There are 9 hidden switches. A switch that is on adds its own fixed numbers to the row, and there is some noise. The rows also spread widely along 10 directions, which tell nothing about the answers.
In the rows, 128 means zero.
Some rows, each with its switches (1 for on, 0 for off) after it:
[127 124  98 150 121 148  70 144  94  60  71 102 138  82  74 149 123 105
 135 155 117 116 187 109 186 170 161 141] : 1 0 1 0 1 0 0 0 1
[129 174  66 150 158 126  97 122 119 108 127  96 178  48 144  79 124 123
 143  88 137 123  90 169 158 153 116 149] : 1 0 0 0 0 1 0 0 1
[145  92 105 142  88 143 129 149 126 136 149 107 120 120  56 138 149 115
  85 110 183  72 146 119 167  75 135 179] : 0 1 1 0 1 0 1 0 0
[170 116 110 126 117 140 128 138 130 190 180  73 127 102 104  95 179 147
 113  44 158 101 108 154 140 110  78 183] : 0 1 1 1 1 1 0 0 1
[145 160 102 130 179 129 108 120  94  87  76 126 161  90 125 112 137  98
 152 112  77 131 157 143 126 142 133 134] : 0 0 1 0 0 0 0 1 0
[151 181  64 144 142 127 103 120 126 107 120 113 150  86 112 111 160 105
 136  77 109  79 138 191 143 115 116 164] : 1 0 1 0 0 1 1 0 1
[ 81  60  72 123  77  83 156 123 100 179 200  94  81 153  74 138 152 148
 115 113 136  56 151 103 122 125 119 174] : 1 1 1 0 1 1 1 0 1
[130 138  84 106 129 147 121 159 143 221 164  91 166 121 125 159 146 138
 145  79 138 126  86 183 142 105 121 153] : 0 1 1 0 1 0 0 0 1
[133 104 137 123 115  98  55 207 104 168 127  77 167 128  76 132 118 110
 147 124 166 173  87 149 192  84 173 182] : 0 1 1 0 1 0 1 1 0
[171 157 114  98 128 129 110 138  89 177 164 104 185 129 119 158 196 111
  95 111 195 122 115  96 128  93 118 129] : 1 0 1 1 0 1 0 1 0
[136 106 122 132 155 107 104  83  85 103 106 130 154 103 142 126 136 145
 138 130 128 141 147 113 121 167 123 121] : 1 0 1 1 1 0 0 0 1
[110  77  92 150 123 101  92 129 119  91 136  92 123  89  97  96 126 121
 163 114 108  81 165 131 182 148 135 175] : 1 1 1 1 0 0 1 0 0
[132 127 103 129 147 116 121  92 105 145 156 124 163 105 155 123 145 152
 139 112 146 116 110 135 131 152 104 130] : 1 0 0 1 1 0 0 1 1
[121  72 106 169 124 100  74 140 150  87 106  98  98 117  77  86 120 125
 187 117  75  69 197 182 213 161 125 212] : 1 1 0 0 1 0 0 0 1
[125 135  96 167 126 143  84 106 122  55  85 126 155  48 123 122 113 137
 131 132 155 116 134 151 183 158 137 124] : 1 0 0 0 1 1 0 1 0
[156  95 117 130  96 137 116 135 121 113 109 131 137 128  84 167 159 118
  98 134 160  83 184 113 157  92 131 160] : 1 0 1 0 0 0 0 1 0
[139 114 119 133 148 109 101 114  71  99  99 104 140  80 125 113 132 141
 130 119 116 152 144 106 121 168 128 141] : 1 0 1 1 1 0 0 0 1
[157  89 149 143 153  90  72  92 109 134 129 115 169 163 129 106 173 124
 171 140 154 126 183 123 173 154 106 154] : 1 1 0 0 0 1 0 1 1
[181 102 125 141 117 136  93 140 159 139 122 122 171 122  98 116 149 113
 119  89 169 105 123 175 181  79 116 183] : 0 0 1 0 0 0 0 0 1
[182 115 135 137 154 146 115  99 109 127 152  98 164  73 123  61 167 138
  99  69 194 131 107 112 139 141  77 136] : 0 0 1 1 1 1 0 0 0
[135  48 126 149 126 131 127  57 122 120 130 110 127  87 158 121 133 173
 152 103 120 120 174 118 125 181  88 134] : 0 1 1 1 0 0 1 0 1
[148 110 122 142 130 117  78 115 101 138 136  77 162  46 153  92 130 171
 135  79 170 177  82 157 138 162 102 142] : 1 0 1 1 1 1 1 0 1
[128 134 108 157 124 114  58 131  78  89 119  89 178 102  92 126 139  96
 133 164 187 131 148  80 197 149 166 143] : 1 1 0 0 0 1 1 0 1
[138 152  90 139  80 120  82 204 109 141 108  56 114  95  70 155 128 108
 133 107 110 122 139 157 167  97 164 207] : 0 1 0 0 0 1 1 0 1
[164 124 116 120 108 102 148 134  91 171 123 117 126 108 128 151 143 166
  75  80 163 154  99 154  68  71 118 174] : 1 0 1 0 1 0 1 0 1

New rows. What belongs after each?
[165 132 102 143 103 155  84 134 108 124 137  72 120  95  78 143 185 123
 128 102 141  83 188 126 170 144 115 164] : 1 1 1 1 1 1 1 0 1
[115 175  57 124 159 135 117 168 120 151 127  76 156  58 131 113 117 115
 164  65  82 131  93 191 131 121 137 163] : 0 1 1 0 0 0 1 0 0
[182 160 119 136 146 116  81 143 119 150 116  98 162 119 107 109 174 106
 146  77 132 131 130 185 154  88 117 183] : 0 1 1 0 0 1 1 1 1
[145 181  79 138 138 115  96 115 131 113 120 143 173 112 114 146 157  96
 139 103 127  84 104 184 174  74 152 153] : 0 1 1 1 0 1 0 1 1
[ 85 102  83 137 114  83 149 139  86 129 151  94 128  80 115  96  94 140
 104 111 156 135  77  95 124 118 148 165] : 0 1 0 0 0 1 0 0 0
[ 99 103  70  98 123 104 166 141 119 198 182  93 118 130 133 136 136 146
 141  94  98  87 138 132  94 142 101 163] : 1 0 0 0 0 0 0 0 0
[121  86 113 121  88 135 154 115 102 169 153 102 128 120 124 174 149 158
  98 128 173 118 149  78 113 125 117 134] : 0 1 0 0 0 1 0 1 0
[ 90 118  68 164  93 120 118  80 123  78 105 123 116  57 143 167  99 155
 145 128 100  91 144 149 144 150 152 137] : 0 1 0 1 0 1 1 0 1
[124 116 107 134 151  86 106 112  84  72  95 131 149  91 124 113 118 117
 130 132 114 128 140 111 131 136 154 143] : 1 0 1 1 0 0 0 0 0
[104  99 114 154 111 138  76 114  94  96 128  99 149 117  79 150 132 105
 145 180 170 105 181  66 195 178 159 115] : 0 1 0 0 1 1 1 0 0
[116 157  66 125 131 108 144 140  97 164 176 101 148  95 122 125 139 137
 108  93 152 100  72 138 131 101 134 166] : 1 1 0 1 1 0 0 0 1
[170 157 117 119 146 136  90 114 108 160 126 120 181 128 128 151 184 128
 129 109 167 136 131 149 137 123 109 124] : 1 0 1 0 1 1 0 1 1
[145 105 103 130  97 151 110 155 115 148 121  79 109 101  83 149 140 135
 129  98 110 113 164 141 137 141 119 167] : 0 0 1 0 1 0 1 0 1
[147 129 111 106  96  70 123 135 107 173 123 136 106 153 114 185 160 153
 116  96 107 111 125 182  94  67 132 176] : 1 0 1 1 1 1 0 1 1
[ 95  76  99 162 104 114  96  79 120  79 136 136 153  91 103 129 112 136
 122 150 181  97 111 105 197 140 156 123] : 0 1 1 1 1 1 0 0 1
[131 123 104 158  92 100  75 168 114 101 116  99 117 104  66 127 131 116
 126 126 154  98 136 161 196  89 160 196] : 1 1 0 0 1 1 1 1 0
[122 110  76 126 108  85 164 114 124 147 164 116  82 123 118 124 161 148
 130  80  90  43 158 155 111 101 102 194] : 1 1 0 1 0 1 0 1 0
[152  96 125 140 123  90 133 130 105 139 164 116 121 151  75  91 156 116
 102 106 158  79 126 111 156  87 125 200] : 0 1 0 1 1 0 0 0 1
[142 149 110 113 148  99  87 176  88 134 114 110 168 124  85 129 135  95
 119 125 149 143 108 133 149  94 164 159] : 1 0 1 0 1 0 0 0 0
[136 120 117 145 144  97  77 141  66 110 140  71 161  96 111  85 143 114
 151 132 144 136 137  89 174 156 136 171] : 1 1 0 1 0 0 1 1 1
[141 114 106 122 120  69 112 146 106 161 131 103 132 118 128 135 133 143
 136  87 115 134 107 175 118  79 141 195] : 1 1 1 1 0 0 1 0 1
[201 110 150 134 117 130 104 141 103 154 127  92 117 136  82 126 189 127
 115  85 141 114 170 137 140  93 103 194] : 0 1 1 1 1 0 1 1 1
[118  66 113 140 122 121 100  98 109 109 130 125 166 119 117 130 136 130
 137 151 159 110 162  91 172 161 124 130] : 1 0 1 0 0 0 0 1 1
[158  65 126 128 103 159 124  87 138 136 146 103 124 109 118 143 171 147
 123 103 144  85 196  97 136 164  78 131] : 0 0 1 1 0 1 0 0 0
[131 162  85 156 137 123  86 138 107  82 114 108 143 100  72  95 135  85
 137 125 121  87 139 138 189 143 146 160] : 0 0 0 0 1 1 0 0 1
[128 115  88 141 120 118 134  71 132 149 155 124 151  86 163 135 140 161
 129  82 150 109  99 160 118 117 107 133] : 0 1 1 1 0 1 1 0 1
[146 120 105 138 125  96 105 139 100 143 149  80 131  90 110  84 151 131
 138  71 123 123 106 151 144 111 114 190] : 0 1 1 1 0 1 1 1 1
[169 116  89 146  92 142 111 117 155 134 173 109 128 115  82 115 186 111
 122  74 143  29 152 164 181  99  90 183] : 0 0 1 1 0 1 1 1 1
[190 114 144 115  96 164 110 125 123 182 102 104 125 131 118 195 184 159
 117  96 136 140 183 151 107 124  90 144] : 0 0 1 0 1 1 0 1 1
[115  76  98 141 109 119 182  56 126 132 148 155 134 104 161 148 118 167
  93 117 166  93 130 115  85 120 105 123] : 0 0 0 0 0 0 1 0 0
[131  84 117 148 102  70  83 140  91 103 163 108 118 146  35  75 151  90
 123 126 148  71 133 106 199 109 141 193] : 0 0 1 1 1 1 1 1 1
[165  54 133 163  82 129 116  88 106  72  99 119 116  67 118 130 139 165
  89 117 167 112 175 103 144 130 107 163] : 1 0 1 1 0 0 1 1 1
[139 133  98 154 121 137  94 125 108  82  87 109 147  87  90 136 137 108
 121 124 136 114 157 123 170 122 151 151] : 0 1 1 0 0 1 0 0 1
[ 99  70  91 156  86  98 100 113 145  81 110 149 124 123  85 160 109 120
 146 149 111  58 153 148 204  95 169 171] : 0 1 1 1 0 0 0 1 1
[152 110 112 152 146 150  68  75 135 106 127 107 191  78 150 118 159 136
 161 114 171 118 149 139 190 171 105 118] : 1 1 1 1 0 1 0 0 1
[144  85  98 123  71 124 163 140 125 141 131 115  77 125  74 155 160 139
  85  90 118  63 177 126 112  86 107 185] : 0 0 1 0 0 1 0 1 0
[155  79 132 121 131  91 131 107 136 140 118 139 115 134 133 121 144 146
 146  82  84 100 158 173 111 105  99 176] : 0 0 1 1 0 0 0 1 0
[102  84  89 151 147  86  92  97 123 102 138 112 149 113 116  80 131 122
 169 119 122  96 146 141 182 162 124 157] : 1 1 1 0 0 1 0 0 1
[134 139 106 131 101  81 110 131  89 146 144 112 140 138 105 158 143 115
 114 128 152 113 114 118 136  81 160 169] : 0 1 0 1 0 1 1 0 1
[103 134  69 143 143  91 123  99 144 103 120 161 147 121 117 126 128 109
 152 109 102  68 121 189 158  86 148 152] : 0 1 1 0 0 1 0 1 0
[167 159 136 148 147 141  53 159  78  85  36  76 149  60 101 128 128 121
 141 113 114 200 150 143 154 150 156 153] : 0 1 1 0 1 1 0 0 1
[113 154  72 139 128 120 111  98 116 132 143 121 149  90 131 145 142 135
 150 100 120  99 100 173 146 121 136 130] : 0 1 1 1 1 1 1 1 1
[137 125  87 124 127 129 124 140  96 142 170  92 114 125  76 125 185 112
 132 104 121  56 174 113 149 123 115 167] : 1 1 1 1 1 0 1 1 0
[140 123 110 152 146 142  75 129 136 100 106 112 175  68 114  99 112 118
 147 104 153 135 106 176 182 134 134 140] : 0 0 1 0 1 0 1 0 0
[158 133 138 123 148 109  95 149  63 150 132  85 187 117 124 126 148 115
 112 136 201 178 120  80 132 113 146 148] : 1 1 0 0 0 0 1 0 0
[ 85  92  62 169  90 116 110 147 132  93 151  96 126  90  69 105  97 105
 136 130 137  57 126 128 212 121 160 190] : 0 1 0 0 0 0 1 0 1
[173 135 148 117 144 132  89 144  77 173 117  84 168 125 113 136 174 133
 124 108 168 186 126 116 131 125 120 143] : 0 1 1 0 1 1 0 1 1
[134  81 119 152 122 109 168  71  90 129 135 127 137  90 156 116 122 172
  86 109 178 141 116  96  87 120 110 147] : 0 1 0 0 0 0 1 0 1
[147 107 109 121 126  93 118 132 141 191 156 112 149 150 119 121 161 133
 144  77 135 111 107 185 143  80 109 183] : 0 1 1 0 0 1 0 1 1
[141 122 123 132 120  81  91 144  68  98  95 106 120 131  76 133 149 103
 133 135  97 125 165 100 146 113 162 176] : 0 1 1 1 0 1 0 1 1
[163 107 132 136 148 130  71 141  78 119 121  60 161 103  93  83 171 110
 138 118 159 151 176  77 169 173 111 158] : 1 1 1 0 0 1 0 0 1
[104 108  94 128 144 124 135  89  58  97 138 114 132 101 101 120 136 119
 118 145 115 106 158  43 121 190 131 112] : 0 0 1 1 1 0 0 0 1
[147  89 128 136 129 116  66 157 132 107  82  99 154  92 113 123 114 126
 155 116 124 150 154 162 172 133 140 169] : 1 0 1 0 0 0 0 0 0
[151 118 117 156 159 125 134  49  90  83 112 134 130  82 133  89 163 151
 120  95 130 112 154 117 118 155  93 129] : 0 1 1 1 1 1 0 1 1
[179 106 145 140 110 115  91 105  95 119 131 109 152 123 117 130 176 132
 110 130 180 119 163  94 154 133 109 156] : 1 0 0 1 0 1 0 1 1
[112  89  92 119 120 109 130 114 144 143 160 139 122 148  95 141 138 119
 146 113 105  51 145 151 152 117 125 151] : 0 0 1 1 1 0 0 0 0
[130 159  72 119 160 111 126 103 108 138 122 118 145 110 141 128 158 125
 150  89  84 105 150 163 100 147 109 139] : 1 0 1 0 0 1 0 0 1
[154 119 123 156 109  94 100 139 131 109  89 116 124 100 112 126 121 132
 125  96 136 128 131 185 145  75 144 194] : 0 1 0 0 0 1 1 0 0
[159 102 128 144 147  84 125  86 124 116 127 148 126 162 116 107 164 119
 152 112  96  68 179 149 146 109 110 184] : 0 1 0 1 0 0 0 1 1
[150 120 105 165 152 145  56 118 134  76 113  99 193  55 125  87 138 118
 162 111 155 117 127 154 228 148 125 153] : 1 1 1 1 0 0 0 1 1
[148 106 103 139 104 144 138  99 120 166 162 103 159  89 137 131 162 158
  99  84 196 123 102 130 130 107  95 142] : 0 1 1 0 0 1 1 1 1
[ 77  95  56 148 121 126  96 139 154 135 151  90 124  97  93 114 106 123
 198 104  76  68 134 190 197 162 135 166] : 0 1 1 0 1 0 1 0 1
[127  92 108 135 129 108 136  59 115 143 115 132 121 126 159 158 150 166
 157 105  94 120 178 153  92 149 100 130] : 0 1 1 0 0 1 1 1 1
[136  91 118 154  94 117  87 170 104  74  80  93 134  58  79 112  89 119
 104 119 150 148 124 124 169 107 165 181] : 0 0 1 0 0 0 1 0 0
[148 153 113 153 147  70  74  98 110 101  99 126 174  71 176 105 110 144
 149  98 137 166  76 199 135 117 138 156] : 1 0 0 1 0 1 1 0 1
[150 101 107 128 117 107 110 129 128 147 154 100  99 141  74 102 168 117
 144  81  94  63 163 155 152 132  98 187] : 0 0 1 1 1 1 0 0 1
[154 133 118 127 101 129  88 133  94 165 132  84 160  79 136 169 148 162
 110 101 190 171  95 142 132 111 135 139] : 1 1 1 1 1 1 1 0 1
[154 115 104 133 130 158 128 108 117 140 154 102 151  96 120 135 172 127
 127  99 148  88 158 114 145 128 104 139] : 0 1 1 1 0 0 1 1 0
[135 115 104 146 131 128  85 165 132 139 146  87 138 135  66  96 148 100
 167 112 113  77 155 155 213 135 125 193] : 0 1 0 0 1 0 0 1 1
